The same things were measured in two ways. Each way mixes the same 3 hidden numbers, adds some noise and spreads widely along 2 directions of its own, which tell nothing about the thing.
In the rows, zero is written as 128.
Some things both ways: the first way, then the second way.
[142 120 141 124 150 143 131 147 111 167 137 166 141]
[141  87 139 128 108 142 112 126 113 130 115 115 125 128]

[138 134 129 127 175  78 171  76 134 152 136 114  84]
[141  90 147  91  97 178 114 124 128 123 129 142 137  85]

[ 98 169 119 131  35 164  76 163 128  47 102  86 142]
[157 191 141 148 122  69 189 104 164 198 142 169 101 157]

[130 141 137 124 154  93 155 112 110 132 166 113 105]
[111 129 139  97 133 156 124 133 125 107 136 157 144  92]

[145 165 147 137 143 131  92 118  68 146 132 139  81]
[129 113 160  84  90 128 155 108 118 145 139 150 143 121]

[124 120 107 124 125 118 132  99 159 125  77 124 136]
[125 123 119 163 127 110 127 148 132 135 121  99 127 139]

[110  88 105 119 108 136 132 139 167 119  96 144 200]
[133 143 100 196 148 102 121 163 150 143 115  86 116 144]

[149 132 111 134 133 182  97  89 162 169   4 169  99]
[134  98 109 163  79 103 163 152 145 168 132  68 143 153]

[103 143 123 127  99  79 140 118 129  63 157  67 139]
[124 150 142 130 162  99 116 118 108 120 113 163 117 141]

[109 144 131 119  90 133 128 170 112  95 173 102 151]
[148 148 146 123 137 115 132 110 135 148 127 163 107 130]

[130 107 125 118 123 158 120 175 128 145 127 166 182]
[109 129 115 168 155  99 113 154 111 109 112 104 129 151]

[141 103 131 132 183  88 154  94 122 159 141 145 130]
[121 113 115 120 114 175 119 149 144 120 131 119 146  81]

[111 154 134 120 101 121 135 144 119  97 161  93 123]
[136 150 150 107 135 122 138 111 128 140 132 167 116 117]

[142 148 135 132 178  88 169  72 132 161 135 110  66]
[102 102 133  86 119 172 117 134 110 101 132 138 158  92]

Other things, the second way, with their names:
Z_830: [120 131 116 168 162 122  96 158 117 104 108 111 120 138]
Z_571: [122 139 142 129 129  90 152 117 114 147 129 137 126 163]
Z_845: [139 167 120 170 149  88 141 133 146 151 122 134 100 154]
Z_255: [110 114 114 154 154 137  91 159 115  99 114 100 131 128]
Z_154: [103  82 130 122 137 158  77 154  92  79 105 105 142 120]
Z_725: [118  97 122 109  92 165 134 151 138 122 135 104 151  98]
Z_483: [166 126 177  73  79 137 161  83 136 176 138 187 112 108]
Z_593: [113  88 124 146 108 110 122 145 105 117 120  81 144 154]
Z_918: [140 146 138 128 144 125 123 126 132 137 119 157 109 121]
Z_680: [158 154 134 150 129 109 143 125 155 164 125 147 109 131]
Z_696: [126 130 126 119 109 130 146 136 144 146 135 125 135 116]
Z_909: [121 115 168  81 114 119 141  97  97 127 131 167 134 141]
Z_273: [111 136 131 138 157 108 118 136 111 108 122 133 131 142]
Z_900: [143 141 132 153 148 107 117 132 125 129 113 139 101 143]
Z_577: [142 121 152  96  79 117 174 104 132 166 140 146 135 130]
Z_659: [ 95  72 121 118 128 156  84 151  88  76 112  93 161 117]
Z_705: [126  99 128 133 104 133 128 139 125 134 122 106 134 134]
Z_523: [ 99 153 112 141 208 140  73 158 113  66 109 137 125 106]
Z_278: [112 109 127 129 122 138 119 146 118 110 124 108 144 122]
Z_25: [138 145 144 108 133 144 128 118 133 132 132 164 117  99]
Z_844: [124 169 107 160 167 114 121 150 147 124 123 131 122 131]
Z_584: [136 115 111 170 111 110 135 151 146 151 119  87 124 151]
Z_205: [108 129 137 141 181 102  83 130  87  84 100 134 119 158]
Z_443: [140 156 105 160 150 136 117 157 162 133 130 125 117 104]
Z_375: [129 136 121 172 160  97 108 143 117 122 106 114 113 158]
Z_415: [128 113 120 149 110 128 126 142 140 142 123  95 133 130]
Z_453: [133 141 142 131 129  99 143 122 131 148 127 138 121 145]
Z_423: [149 188 164  95 148 114 156  91 144 158 142 214 101 113]
Z_428: [131 137 121 167 155  89 117 141 122 129 110 117 112 165]

Some of these things the first way, each followed by its name:
[131 143 126 130 127 132 126 107 139 133  98 128 101] => Z_696
[117 134 118 126 121 114 142 124 141 110 133 105 130] => Z_273
[ 93 179 134 123  60 110 132 168 109  44 199  52 130] => Z_423
[132 187 139 135 120 115 120 102 108 112 127  90  59] => Z_909
[116 139 131 120 126  91 154 131 120 103 177  97 134] => Z_25
[157 124 138 127 183 144 135 109 120 197 102 170  95] => Z_725
[103 107 117 124  87 131  95 170 112  80 137 125 213] => Z_845
[124 140 133 123 102 165  96 172 103 123 131 143 146] => Z_453
[126 149 134 133 100 169  75 166  82 123 126 144 134] => Z_571
[107  97 122 119 108 116 125 168 115 100 165 131 209] => Z_844
[113 123 110 122  96 140 133 144 153 105 111 120 162] => Z_428
[107 112 121 131 104 124 103 162 109  95 146 124 187] => Z_680
[138 107 124 126 145 145 115 131 120 164 101 171 153] => Z_415
[117  90 122 112 119 138 144 181 135 123 161 150 210] => Z_443
